Each new row is followed by its nearest point in the smallest flat space through zero that holds the last named rows.

q_94, 3 rows:
[[-23.8  11.8   6.1  16.8   4.7 -10.2   3.4 -43.0 -24.0  18.4  14.3  17.4
   15.9]
 [-10.8  35.9  18.4   8.6 -15.8  -2.3 -29.8 -17.5  21.8   5.6 -20.1  -8.6
    6.8]
 [-21.0  23.1  -4.5  13.2 -16.5  -0.9  -2.0  -7.2   3.7  26.4  -3.8  -6.6
   -8.4]]
New rows:
[  8.3  12.1  31.2  -8.6   7.2   4.6 -11.6 -30.0   1.2 -11.4  16.0 -36.9
 -28.7] -> [  1.2   8.9  10.1   0.1  -1.3  -1.2 -12.7  -7.3   7.6  -5.6  -7.2  -0.9
   6.6]
[  3.8 -34.1  -1.6  -2.1   1.3   7.0  14.4  12.9 -11.0   0.1   3.2  -1.8
  -4.3] -> [  7.6 -19.7 -10.7  -6.0   7.3   2.3  15.5  13.9  -8.9  -4.0   9.0   2.4
  -5.8]
[  0.1  -4.2  25.2  -3.0  -9.1 -12.2 -11.3   2.3  22.6  19.2  -3.2   0.2
  -4.3] -> [ -1.5  11.3   4.9   1.3  -6.7   0.6 -10.2  -0.3  10.5   0.8  -8.6  -5.5
  -0.4]
[  4.1  -6.8  -4.9  14.9  -8.1  -9.8  -2.7  13.4 -14.3  -0.8   3.2  -7.2
  -3.3] -> [-0.4 -3.7 -5.6 -0.3 -0.7  1.2  5.8  5.9 -1.9  3.2  2.3 -1.1 -4.8]
[ 27.6  -2.1  25.4  11.5  37.8  -8.4  -0.8  14.3   4.3  -5.0   8.8 -26.3
   6.2] -> [ 14.2  -9.5   6.3  -8.7   7.7   1.0  -5.0   4.9   3.9 -18.5  -2.7   1.3
   5.8]
[ -0.7   5.2  18.0 -12.3  34.4 -16.3   1.7  -1.3  -2.4 -31.0   1.6  -6.4
  -1.7] -> [ 12.7  -9.1  10.5  -7.2  11.4  -1.4  -6.3  -5.0  -0.7 -20.0  -0.2   6.3
  12.2]

q_988, 3 rows:
[[ 13.1   9.6   8.3  10.0  12.9  24.3 -34.2  -2.0  15.7 -10.6   9.3  18.5
  -15.3]
 [  2.8   2.6  -1.4 -10.1  -5.5 -18.2  -5.9  -2.2  17.4 -19.4  26.5 -12.3
  -11.2]
 [ -1.4  -3.2  -6.7  16.8  -3.7  -0.4 -42.1 -12.9   1.3 -38.4  15.5 -24.7
   16.8]]
New rows:
[  6.0  25.9  -5.6 -16.4 -10.7  35.4  12.5 -14.6  13.4   2.0  -3.4  11.2
  11.8] -> [ 3.5  2.9  3.9  1.0  5.2  9.6 -0.1  2.4  1.4  7.7 -4.6 12.0 -5.9]
[  4.6   4.3   4.9  35.1   9.2  12.1  -3.7   5.4 -13.0 -28.8   9.8  -0.6
  -3.5] -> [  2.0   0.5  -0.1  11.4   3.3  10.6 -22.6  -4.7  -0.1 -11.9   1.2  -1.4
   5.3]
[ -6.7 -17.5  11.7   7.4  -9.0   6.1   1.1  11.6 -11.3   1.0  26.4   2.8
 -23.7] -> [ 2.9  2.6  1.8 -4.3  0.8 -1.9  0.1  1.1  7.2 -1.2  6.7  2.9 -8.1]
[ 25.8  20.1  -9.9  -8.4 -15.3 -15.2  -7.6   8.6  -5.3  -1.2 -13.0  10.7
 -11.7] -> [ 2.5  2.4  2.1 -4.2  1.3 -0.5  2.9  1.9  5.3  2.4  3.5  4.8 -7.6]

q_840, 3 rows:
[[ 41.1  10.2   8.9  10.2  14.2   8.5   3.6   1.4 -26.0 -10.5  12.4   4.3
   -2.5]
 [-10.4 -13.3 -19.3 -22.0   2.5   1.8  15.5  11.8  17.4  20.9  14.3   0.2
   -2.1]
 [  6.6  -8.0  -6.9   2.0 -49.9  -2.2   3.3  -6.9  26.0  -9.9 -19.1  12.7
   34.1]]
New rows:
[-15.5   0.4  24.6  12.7  -4.1  -7.4   1.9   5.1  12.0   8.8   8.0 -15.9
   7.0] -> [-13.8  -0.1   1.7   0.9  -1.0  -3.4  -5.2  -2.5   3.3   0.3  -6.0  -2.9
  -2.0]
[  0.2   8.9  -8.9   4.3   7.7 -12.2  21.0 -10.1  10.1 -23.5  22.9 -30.6
   6.2] -> [ 3.2 -0.2 -1.1 -1.6  3.5  1.3  2.2  1.8 -1.7  1.6  3.7  0.1 -1.6]
[ -3.3  -0.6 -24.6  18.6   1.2 -11.8 -19.5 -24.1  16.6  -4.3  15.2 -24.8
 -19.9] -> [-14.6   0.9   2.6   0.8   4.8  -3.2  -5.7  -1.8   0.2   1.3  -3.9  -4.4
  -5.9]
[-19.0   2.0   7.5  -0.1 -19.8 -13.2   1.6 -21.5   9.5  24.5  -2.6  -8.2
 -19.6] -> [-25.2  -3.0  -1.2  -2.7  -3.1  -5.5  -5.6  -2.2  10.0   4.1  -8.1  -4.4
  -2.4]
[ 14.8 -15.2 -14.7 -15.6  -8.6   6.2 -14.6 -13.2  -8.6 -23.7  12.2 -11.7
 -25.4] -> [ 7.9  1.7  1.0  0.9  4.9  2.0  1.5  1.2 -5.4 -0.7  4.1  0.5 -1.8]
[ 31.5  -1.8   7.6   5.5  -7.6  -0.4 -28.2  -9.6  -3.5  -9.1   3.3   0.9
  10.6] -> [ 22.1   6.3   7.9  11.7  -8.3   2.4  -2.5  -5.0  -9.3 -13.6  -4.5   5.1
   8.8]

q_390:
[[ 19.3 -37.5   7.2  14.4  43.3 -42.3  19.2  -6.2 -25.0  16.6  20.3  -7.3
   15.3]
 [  9.6 -23.0  35.3   3.6  46.0   4.1  28.5 -43.1  -4.0  26.5  10.4 -10.0
    4.8]
 [ -1.7 -30.3  17.7  25.5  31.1 -54.0  21.3  -5.6  -5.2  12.3  -9.4   4.6
   34.9]]
New rows:
[ 13.6  18.2 -14.1 -18.1   2.4  14.7   1.4  11.0  -3.8   8.9  -1.3 -22.0
 -22.4] -> [  8.3   6.1  -9.4 -11.4  -4.7  19.6  -7.1   1.9  -6.0  -2.1  13.8  -5.7
 -17.3]
[ -4.7  10.3   1.2 -15.0 -19.2   0.3  -0.1  15.8   9.7  -4.2  -0.9   6.5
  30.0] -> [ -9.1   7.5  -3.7   2.7 -13.8  -4.0  -5.3   8.9   7.7  -6.9 -12.1   6.0
   5.2]
[  7.8   1.6 -13.5   9.3  10.3   9.6  -8.8  -0.2 -30.1 -13.5   5.4  12.3
   9.4] -> [ 7.2 -3.6 -8.6 -1.5  1.5 -4.4 -3.0  7.2 -8.8 -1.2  9.6 -2.6 -3.9]

q_752 (3 x 13):
[[  5.4   0.9  16.3  -5.3 -27.3  30.2 -31.8 -24.0 -36.0  21.4 -14.3  14.1
   14.5]
 [ 20.9   1.4   8.6  27.2 -20.5  36.8  -8.0  -8.7 -23.9  -4.5  27.0  25.5
   -2.0]
 [ -6.2  -7.6 -13.4 -21.1 -43.2  21.8  12.8 -14.1 -18.4  18.2 -10.1  54.0
  -28.0]]
New rows:
[ 10.1  -7.2  -7.8   3.9  -1.4 -12.1   4.0   7.5 -13.3 -24.4   5.2 -21.6
  -0.5] -> [ 2.9  1.4  0.9  8.2  9.7 -4.1  1.8  5.4  6.1 -7.4  7.6 -8.9  2.5]
[ 26.4   0.5  21.3 -27.2 -18.4  -9.7  -1.0  -0.3  -0.8 -32.0   7.0  14.0
   9.0] -> [ 2.4 -0.1  0.5  2.7 -4.0  5.3 -0.4 -1.5 -3.5  0.0  3.1  5.0 -1.3]
[-19.1  -4.9  -2.8 -14.1  18.7  -0.2  10.2  19.1   2.8 -14.6  24.9   4.1
  34.2] -> [  0.8   1.0  -1.0   5.6  11.4  -7.9   4.3   6.8   9.3  -7.5   5.8 -10.0
   1.2]
[-19.1  -2.1   3.1   5.8  -6.5  -1.5 -37.8  -1.5  37.8  37.8  -1.6  -4.9
  17.4] -> [ -4.4   1.3   6.6  -8.9   3.8  -4.7 -13.7  -4.8  -3.6   7.9 -14.9 -13.7
  12.6]
[ -7.0  34.2 -12.1   3.1  10.6   8.2  16.5  31.7  -0.5   0.2  22.1  -1.0
 -15.8] -> [  3.3  -0.5  -7.0  10.1   5.6  -3.4  15.6   9.4  10.8 -11.9  15.6   3.9
 -10.3]
[  1.9  -1.9   6.9 -29.1 -11.5  17.4  -5.2  -2.3  -4.2   1.7  10.6  -6.4
   1.2] -> [-0.5 -0.3  2.3 -4.1 -7.1  5.5 -5.8 -5.5 -7.4  6.0 -5.5  4.5  1.8]

q_613:
[[ -1.9   0.5 -10.9  -9.1  -4.3  46.3  -2.1  -3.3  10.8 -25.9  17.2  -1.0
  -11.5]
 [ -4.6  13.0   0.7  -8.9   4.5 -22.9  15.2  -1.6  12.8   9.1 -15.0  10.9
  -17.0]
 [ 35.2 -14.7  -4.1  -5.3 -11.3  17.6  13.8 -20.4  19.7  11.5   4.3  20.6
  -14.8]]
New rows:
[-10.9 -12.7  -3.2 -13.8   8.8   7.6  25.5 -15.5  -4.6  18.5 -10.7  -3.4
  25.4] -> [ 5.4 -3.4  1.8  2.2 -1.0 -5.3  0.6 -1.7 -1.2  6.1 -1.6  1.7  2.4]
[ 16.3  10.5   3.9   9.0  23.9 -19.0   3.3  14.0 -18.3  21.0   3.2 -18.1
  -0.9] -> [ -1.3  -1.3   6.2   7.0   2.5 -22.7  -2.8   3.9  -9.9  11.5  -7.1  -3.2
  10.6]
[ 17.1  21.9  -4.1   5.2  21.2   4.1  15.5  -5.6  15.2 -14.8  19.7 -11.6
  20.7] -> [-1.1  0.0 -2.0 -1.3 -0.7  9.4 -1.3  0.0  1.1 -5.7  3.8 -1.2 -1.2]

q_821, 3 rows:
[[-15.9  -1.9  24.4   7.5   6.0  24.2   7.4  19.9  -7.5   7.3   3.4  -5.6
    6.0]
 [ -9.5 -17.0  23.6 -25.6  -2.8 -12.8   4.6   0.1  -5.5  -9.8  34.1 -23.6
   25.8]
 [ -3.1   5.2 -10.1 -20.2   2.0 -24.2  22.2 -25.8  12.5 -16.2 -17.2  10.5
   -6.1]]
New rows:
[ -2.4  -7.9 -33.0  -5.4   6.9  17.4  -0.3  22.5   0.2   9.8   2.4  17.9
  10.1] -> [ 3.8  2.5 -4.0 10.3 -0.3  7.6 -7.2  5.5 -1.6  5.9 -3.2  2.8 -4.4]
[ 6.5 10.8  0.8 -1.1  0.6 13.6  5.7 19.2  6.7 -9.8 16.0 14.0  4.2] -> [-2.5 -0.4  4.8  3.7  1.0  6.8 -0.5  5.8 -2.3  2.9  1.2 -1.3  1.0]
[ -7.4 -33.0  -0.5   2.2  -7.9  -7.8 -12.7  -2.5   2.3   0.2 -37.8  -6.5
   1.3] -> [ 1.3  2.3 -4.3  0.6  0.2 -1.7  1.2 -3.0  1.9 -0.7 -5.1  3.5 -3.4]
[26.1  5.1  4.1  1.9 -1.4 -3.0 -5.9  1.7 22.8 -3.7 11.1  0.0 20.6] -> [ 7.0 -3.8 -4.5 -2.1 -4.1 -6.8 -9.6 -1.8 -1.2 -0.4  9.8 -4.8  3.6]
[ -0.8  -5.6 -10.1   4.7  -2.8   4.2 -12.2  -9.5  -2.3  -0.8  34.0  37.8
 -21.5] -> [ 10.0   0.7 -11.1   5.5  -3.5  -2.8 -11.9  -1.2   0.0   2.8   1.1   1.4
  -3.3]
[ 10.4   0.6   3.2 -22.0  -6.3   3.0  20.5  29.2   1.0 -26.6  -9.4 -12.5
  -0.8] -> [-8.9 -1.4  9.5 -8.5  2.7 -1.4 11.9 -1.7  0.8 -4.6  0.2 -2.0  4.1]

q_219 (3 x 13):
[[ -8.9   1.4  -5.8 -10.1  -3.0   7.5 -15.7   0.1  -8.0   7.4   5.6  -7.3
    8.2]
 [ -0.7  -0.7   5.8   5.3  17.0 -33.4   5.9 -15.0  35.0   8.5  26.0   6.7
   40.4]
 [ 24.4  -7.8  11.0   5.2   3.3 -12.4   4.1 -39.6  17.8  12.0  33.7   6.8
    1.5]]
New rows:
[ 20.5  15.0 -15.2 -13.1  -8.8 -20.6   6.3   4.6   0.6 -10.1  14.2  16.0
   9.6] -> [ 2.0 -0.6  2.4  3.0  3.8 -7.9  4.1 -3.7  8.4  0.5  4.6  2.7  6.1]
[ 23.0  13.6 -18.9   3.8   9.4   1.6  22.2 -26.1  21.7   7.0 -18.3   1.9
  -9.8] -> [ 14.9  -3.4   7.7   9.9   1.8  -6.6  14.5  -9.7   8.4  -4.1   1.8   7.7
 -11.2]
[ -1.3  16.6  12.6 -20.7  -4.3   8.9 -21.1  22.3  -1.5  24.1 -15.7  12.5
   4.0] -> [-12.6   3.1  -6.7  -7.9  -2.6   7.7 -11.2  10.9  -9.6   1.5  -5.4  -6.5
   5.6]
[ -7.8  12.7   9.5  -6.4  22.6 -22.2   4.0  -3.0  -7.2  -4.5  -8.4  -1.4
  25.0] -> [-10.0   2.8  -1.2   1.2   7.9 -13.1   2.2   8.3  11.8  -0.7  -0.2   1.1
  20.6]

q_91 (3 x 13):
[[ 17.7  -5.2  13.3   2.1   6.6 -22.3  26.4  11.5   1.9  12.8 -14.2 -20.4
   -4.8]
 [  3.2   4.7  13.6   8.6   3.0   1.2  -2.9 -14.0 -16.2   6.1  19.6 -12.2
  -15.1]
 [-10.8  -1.5  15.4  19.2 -10.3 -10.4  12.8 -19.1   9.8  -9.5  26.0 -30.9
   -0.8]]
New rows:
[ -3.7   0.8   2.0  28.4 -21.9   2.2  -0.5  25.0   4.5  17.5 -12.7  13.7
  -1.4] -> [ 2.0 -1.7 -3.4 -3.7  0.8 -1.9  2.6  6.6  3.7  0.6 -9.0  3.6  3.5]
[-21.4   4.4   6.3  -2.5   8.7  -7.6  24.3  20.2  -4.0  22.4   7.2  29.2
 -33.2] -> [ 10.5   1.2   2.6  -4.0   7.3  -0.9   0.2   5.2 -10.4   9.9  -6.5   2.6
  -7.2]
[-37.8  -1.4  -8.0  17.2  12.0   6.2 -11.6   8.7  12.5  -1.8  -5.7  -2.4
  -2.4] -> [-10.6  -0.6  -6.5   0.7  -6.5   4.6  -4.6  -3.1   9.1  -9.8   3.4   4.2
   8.2]
[ -2.5   2.4  25.3 -10.8  -4.5  -2.6  -6.0  18.2  -3.0  13.5  14.6 -12.6
 -15.1] -> [ 7.1  1.6  9.4  3.5  4.3 -3.5  3.2 -3.4 -9.9  7.5  5.3 -8.7 -9.7]

q_619 (3 x 13):
[[ 10.3 -13.5 -14.4  -6.0  -6.5 -49.5 -14.3  -1.9   2.9  -7.2 -11.0  10.9
   28.7]
 [  7.7  -3.8  -8.7  -7.1  -5.0 -11.4 -36.3   1.0  36.3 -19.6 -17.8 -16.2
   31.3]
 [ 12.3   4.7  10.6 -28.4   4.3 -28.3 -14.3   8.0  -6.8 -22.1   2.1   6.3
    8.0]]
New rows:
[  6.8 -14.0   0.7  -5.6   0.5  -9.9  -3.7   2.8   1.4 -21.9  -4.5  -5.0
  18.6] -> [  5.5  -1.5  -1.3  -8.2  -0.9 -14.5 -12.3   1.7   6.4  -9.6  -4.6  -0.6
  11.7]
[-14.6  14.9  15.7  13.5  -9.9  16.4 -23.9  -8.7  -3.0  -6.6  -0.6  22.6
   2.3] -> [-1.1  3.2  3.0 -0.6  1.2 10.1 -1.8  1.0  3.9 -1.7  0.5 -4.7 -2.8]
[-37.8  -3.8  16.1   1.5  12.5 -13.3   9.9  20.6   3.7   8.2  -0.4  -8.0
  -0.5] -> [-0.9  0.6  1.1  0.8  0.6  1.7  4.2 -0.1 -4.2  2.3  2.1  1.8 -3.8]
[ -0.8  -1.1   9.8  16.5  -1.8   2.4   3.9  -8.3 -24.6  -5.1   6.1 -13.0
   3.3] -> [-1.8  0.4  1.1  2.4  0.7  2.8  7.3 -0.5 -6.6  4.5  3.2  2.9 -6.0]
[ -4.3  15.5   6.6   0.6  -1.2  11.7   6.2  -4.1  -7.4 -26.7  -5.2  13.5
  -7.6] -> [ 0.6  6.5  9.1 -8.0  4.0  7.0  1.3  3.5 -5.1 -4.7  5.3 -0.7 -8.2]
[ -3.8  -2.8 -12.3   5.4  -7.6  -4.2 -18.8 -10.5 -12.5  13.7  -1.7 -25.9
  21.0] -> [-0.5 -6.3 -9.9  8.1 -4.5 -4.5 -5.7 -3.5 10.9  2.7 -7.5 -2.9 11.0]
